The rows of a group lie close to one hidden flat surface of 12 dimensions, which passes through zero. Surfaces can cross.
Known rows, each followed by its group:
-13 15 -34 5 19 27 -2 -30 7 -8 -8 23 -29 -25 -28 -20 : J686
-18 -24 -33 -22 6 -9 -15 -41 7 15 -26 -10 -5 -27 -24 31 : J686
8 -17 -6 -8 -15 24 -17 30 40 1 13 26 20 -38 -2 -2 : J311
8 0 -24 2 -8 -17 -14 34 -17 11 3 -45 9 -26 -24 26 : J311
4 4 -31 -2 -11 1 -9 -30 -56 34 -4 6 27 16 15 -6 : J448
-16 7 21 17 -1 -19 36 4 -1 34 -13 -21 26 28 -14 -2 : J686
-20 -19 7 24 32 31 9 34 -17 -37 13 4 0 -16 0 -3 : J677
31 -4 8 -1 -28 30 -24 12 -11 17 35 -17 10 -17 -32 33 : J311
-3 -11 -24 -4 30 -27 1 2 -24 -56 -31 3 -11 12 22 10 : J448
18 1 4 4 7 0 -41 39 -9 -43 -38 3 -19 -27 29 -6 : J311
-6 -24 0 7 -4 -64 0 30 -13 14 -23 20 -27 -6 -19 11 : J686
12 21 -15 -38 9 -38 -25 -7 -2 11 -15 -7 -47 4 -30 9 : J677
-30 35 12 -1 11 14 -23 -3 20 -17 -5 -37 -22 0 17 4 : J677
15 15 25 44 18 -12 -25 8 -31 -7 -17 -21 -26 4 -6 1 : J311
0 10 9 -41 -47 12 -36 -38 -12 -14 17 -43 54 -6 18 3 : J677
2 -26 -35 28 5 8 7 -22 -24 -2 -38 61 11 -3 18 -13 : J677
24 -9 43 12 -29 17 -3 3 -10 32 3 25 2 9 -12 5 : J677
-19 16 18 9 58 28 38 10 13 -5 15 17 -19 44 -7 -5 : J787
-1 32 1 -41 -30 -5 38 -8 1 -19 -33 1 43 47 1 -4 : J787
19 9 31 14 -35 37 -9 -44 -8 19 -38 -8 10 -5 6 -1 : J677
-18 2 -5 -2 -7 -10 -8 -41 37 14 -33 36 34 11 31 -22 : J677
-29 -16 5 -5 16 -4 34 6 6 20 12 1 -35 -10 -35 0 : J787
-11 2 15 26 -26 0 41 80 -10 -29 -1 21 -27 6 28 -3 : J448
21 -5 -56 26 6 -13 -1 -11 -4 -24 6 -7 0 -42 20 -39 : J311
-28 -22 18 29 -11 4 -30 -34 -1 -30 -1 10 -45 -14 47 21 : J686
28 -40 0 21 -18 -5 36 2 14 13 11 -7 -3 -7 11 31 : J677
9 -12 -10 -1 -10 -48 -23 -22 36 -52 -22 6 -10 -27 9 -7 : J448
3 -5 -54 -28 23 -19 37 33 -46 -6 -5 -16 22 40 -9 38 : J448
32 -21 -8 -21 -48 -14 -25 -17 -20 -14 26 -30 -26 -4 41 57 : J686
36 -10 13 -14 -21 -8 -7 -20 6 -10 4 7 -24 -11 16 -11 : J311
4 22 55 -9 -2 33 8 0 21 0 -2 22 -12 20 7 -31 : J311
-12 -36 -16 26 9 -67 32 17 33 11 -15 -7 -20 -29 -26 8 : J448
-43 28 -6 -29 -23 -23 -8 -37 21 36 -5 -42 16 -1 -32 0 : J311
-11 -20 10 -4 -5 -14 26 -31 6 11 -9 14 16 20 -3 2 : J311
9 3 14 -29 -32 -9 -12 -4 22 37 -6 -19 16 -15 -37 21 : J311
-16 -18 0 -13 23 11 38 30 -30 -13 11 -3 34 16 42 -22 : J448
-18 36 -32 -16 -23 3 -20 -12 7 -4 4 -8 -2 -24 22 -36 : J311
13 -4 -38 -10 -31 -9 -5 30 -10 -18 32 13 -18 -39 -30 -2 : J686
5 -15 -3 12 25 15 41 21 10 -10 0 2 6 -2 1 -12 : J448
21 13 -6 19 21 -15 -12 42 -18 1 1 33 -51 -15 -34 -22 : J677
47 2 37 34 13 6 -21 23 20 -30 17 36 -35 7 -4 0 : J686
-23 -10 -3 42 31 -15 -5 -3 15 -16 36 -31 -68 -26 -8 18 : J787
11 -10 1 62 24 22 -1 -35 13 -47 3 15 -27 11 -1 28 : J686
-5 4 -43 -1 2 -2 -5 -5 -22 -20 27 13 6 19 30 2 : J677
2 0 -30 -39 15 5 36 -21 3 22 -6 -2 -27 -10 2 -30 : J686
-2 -4 4 -35 -11 5 -25 -10 -24 -4 13 50 3 12 22 -17 : J677
-14 -25 10 2 16 8 -56 -36 -5 -25 34 0 9 -17 9 9 : J448
-15 32 6 19 15 -8 -17 23 0 -14 16 -61 7 16 11 20 : J787
9 -14 -17 -34 20 -24 -40 -11 -6 -14 -1 -15 33 8 5 29 : J787
-23 -1 -62 0 -4 -10 -10 6 -29 -12 12 20 -12 0 47 7 : J311
-33 34 -25 8 -22 1 -7 -8 0 -24 -1 -17 22 2 19 -12 : J686
-33 20 20 56 -19 36 -10 -10 -26 14 2 -6 34 6 12 -12 : J787
-25 16 27 -1 -6 21 -3 -19 -4 8 27 18 -6 25 15 -11 : J787
-8 -17 -4 37 -35 18 -25 -2 -49 38 -4 20 -29 -27 -8 23 : J787
-7 2 0 13 34 20 -7 -18 -20 15 14 36 -45 32 -5 20 : J787
1 4 7 -41 7 -26 -22 3 -15 22 2 23 -21 26 -19 19 : J677
41 -6 -36 11 4 36 17 -21 -23 -4 -2 39 18 -8 -12 -25 : J686
6 10 -5 6 36 14 24 -6 -8 -11 -33 21 -2 39 -27 14 : J787
-40 -11 32 7 -27 -28 3 4 37 -14 -14 -7 1 5 10 27 : J787
-39 8 -4 7 15 -4 -27 16 1 -23 -7 -28 -1 -6 5 26 : J677
-30 -23 -16 6 -20 5 3 21 -37 -9 -34 25 14 8 25 36 : J448
-10 -3 -20 24 -1 -12 15 33 1 -34 -35 -2 -19 5 -31 54 : J448
-33 26 -30 1 19 -31 -10 22 -21 -43 37 22 13 45 -3 4 : J448
-42 -4 25 18 19 -12 11 18 0 -5 -12 1 -16 8 11 -6 : J448
-9 57 -29 -1 -1 56 -13 -18 -37 -6 37 -26 -6 11 -10 -13 : J311
-18 25 30 -13 27 2 -10 -2 23 8 -7 -4 41 51 7 2 : J787
-10 -21 -26 -9 6 7 -9 15 -67 0 5 13 -18 -5 -16 29 : J686
13 13 45 -4 -26 27 1 40 1 15 -10 -1 -11 -30 -31 -27 : J787
-36 12 7 7 23 -12 38 29 -21 2 6 -30 -3 35 -4 13 : J686
37 -13 3 4 34 38 27 14 8 -44 -27 -15 -28 -9 -7 18 : J448

New rows, each followed by its group:
9 -21 -6 -4 -9 -41 -18 13 37 -21 -3 -4 -12 -2 40 36 : J787
41 52 -4 8 -25 12 -15 -9 0 -11 24 -34 7 -16 -15 -44 : J677
21 -2 -11 17 -34 -4 29 42 -36 -1 20 0 1 -2 26 -13 : J448
-26 6 -14 -17 10 1 -17 3 -30 -10 10 12 -22 25 21 21 : J677
-1 0 35 46 -43 4 7 -12 -20 16 5 -19 36 23 5 26 : J686
3 8 2 -11 -8 -22 40 9 53 -6 29 -22 -27 -10 3 -19 : J686
19 28 -22 5 -20 23 18 11 -13 -23 -19 5 17 17 -13 11 : J448
-36 -19 7 0 34 -28 -35 8 -12 14 -33 2 -22 -5 -39 42 : J686
46 4 -4 41 -15 -15 -49 2 -3 -11 5 -5 -28 -47 9 -21 : J311
-3 2 -29 5 12 -5 27 18 -27 -5 -14 -22 -5 -31 -31 -33 : J677
8 13 27 -3 -20 9 -25 27 -20 2 31 22 36 0 -19 -28 : J677
-21 10 -14 -30 -36 -7 22 15 -13 50 11 6 54 21 12 -18 : J448
-53 12 -46 10 26 -31 9 -7 1 20 -50 30 -10 20 15 -7 : J677
-14 -13 26 -22 -11 -5 18 0 22 14 -14 -31 34 -24 -17 -18 : J677
-27 -16 13 -14 -38 -40 22 21 19 48 -15 -1 14 -28 -3 -29 : J677
-8 0 17 34 28 28 26 39 -35 11 -9 1 -23 3 -36 -1 : J677
-26 -21 -32 -2 8 -6 1 -27 29 -30 32 -27 21 -44 -6 -14 : J311
-21 7 13 -43 -7 -31 -49 -11 -5 50 4 -26 8 7 -16 24 : J787
34 -28 26 3 16 9 41 -37 17 12 -6 9 -9 18 41 -18 : J686
25 -7 17 -31 -10 16 -24 -42 33 -32 -7 -32 -33 -31 27 7 : J677
22 -17 40 8 -5 32 6 4 -11 -10 40 -31 16 -4 -24 15 : J311
-39 -2 -6 -16 56 21 -56 2 -35 -5 -40 16 -1 3 -11 23 : J686
19 -9 -22 -5 14 12 -6 0 2 -10 -14 55 3 -27 3 -52 : J686
21 -13 -16 -25 50 -3 -22 15 -4 -7 16 -1 1 18 10 25 : J787
-21 -21 -13 2 0 19 34 -23 18 -12 17 4 -14 -28 15 -27 : J686
-18 -21 5 -3 12 -20 -2 3 -1 10 -19 40 -43 -24 8 -31 : J686
-17 9 -11 29 -14 8 10 -31 -38 15 7 -18 -45 12 -30 43 : J686
-18 3 -12 -15 4 -3 -16 6 -57 -25 20 14 23 31 48 -15 : J448
3 14 -15 -9 -2 -32 34 -7 21 42 8 -7 -11 35 0 13 : J677
-8 3 20 51 -7 -17 -19 -15 1 34 6 51 -24 20 12 -8 : J311
-6 -6 -7 19 17 10 -3 18 12 -10 -5 52 -6 -32 -27 -43 : J686
-15 -33 22 -3 -11 46 -2 1 24 47 2 17 6 -23 -6 30 : J448
-18 2 -66 23 4 -12 -22 35 -22 -11 16 9 -12 -23 37 0 : J311
0 -25 -34 -48 1 -7 38 -16 -16 -62 19 5 -5 9 -4 13 : J787
-3 -1 6 -13 30 12 22 -17 -8 16 -39 4 -39 8 -13 5 : J677
31 22 -25 18 22 29 23 -8 -8 -28 23 14 1 4 0 -46 : J677
-20 2 22 17 0 -19 -3 -84 3 17 -18 1 9 25 -30 -1 : J311
-15 -2 -39 11 -11 -11 21 -9 -16 14 33 -26 6 -9 21 -9 : J787
-6 14 -20 23 30 -20 19 18 -8 -7 -20 4 10 23 -30 4 : J686
15 -56 -4 5 11 2 -26 -22 -21 -19 -55 33 5 -30 -15 27 : J677
45 15 -15 3 -28 2 -21 1 -25 -6 6 23 -30 -29 -3 -37 : J677
-31 -2 27 -24 -30 23 3 -10 -17 15 -6 -19 32 -5 17 -15 : J677
24 17 -35 24 -18 32 3 -6 -65 -16 2 -6 -29 -17 12 -15 : J677
-8 -34 8 -48 -24 -10 -18 -12 4 -24 60 25 -44 -15 30 13 : J787
14 -4 8 5 10 20 22 -24 0 3 8 -27 12 26 3 25 : J686
-20 2 24 -12 -11 -18 -40 36 -8 0 4 -18 -23 -16 -10 25 : J677
28 30 -26 -16 36 -1 -27 -34 13 -45 33 -14 6 18 -37 5 : J448
-11 -43 -2 34 -25 -23 -37 0 -48 -4 0 22 10 3 24 56 : J311
47 -24 -1 -14 3 42 3 -26 9 -38 34 28 -17 -9 2 3 : J311
-30 4 -15 -26 3 34 -9 45 7 6 13 -24 39 -15 -31 32 : J311
-33 8 27 6 -18 -27 -24 1 -14 9 -19 -42 16 -3 -4 7 : J311
-9 -40 -30 17 -6 -9 10 9 -20 -27 -10 23 -9 16 34 64 : J787
-15 -40 31 1 -2 -30 24 -1 16 45 -23 -4 35 -5 -12 1 : J686
-18 -37 -9 53 22 -7 34 -10 30 -41 -2 13 22 -11 4 -1 : J686
45 44 39 -11 -32 16 -28 -7 8 11 28 -35 -32 -1 -11 -5 : J677
4 30 55 18 -1 18 -42 42 12 -1 25 -20 -28 -19 -5 -14 : J311
17 10 -44 8 -36 31 -29 -2 -19 4 -21 43 27 -21 24 -15 : J311
-21 10 12 -50 -38 10 -23 -49 -10 14 -20 -5 28 6 27 -14 : J677
4 19 -39 5 16 -21 26 24 -10 24 9 -37 -5 -2 -18 -8 : J311
24 14 4 6 2 -10 -1 39 9 -6 13 -7 32 14 -28 11 : J686
2 7 21 11 -25 -12 -15 18 19 -25 29 -18 -7 -1 13 21 : J686
8 -29 41 -80 8 1 -4 -10 23 -8 40 25 16 11 2 -14 : J677
-13 28 26 -19 -45 5 -24 3 -33 29 7 -38 11 8 -8 12 : J677
15 29 6 2 -9 -33 8 19 12 -34 22 -4 -17 5 14 -44 : J448
12 2 2 38 13 23 -6 4 -14 29 11 -24 32 -2 -69 28 : J311
-49 12 2 18 -4 18 44 -22 6 13 13 -26 -17 0 -11 -10 : J686
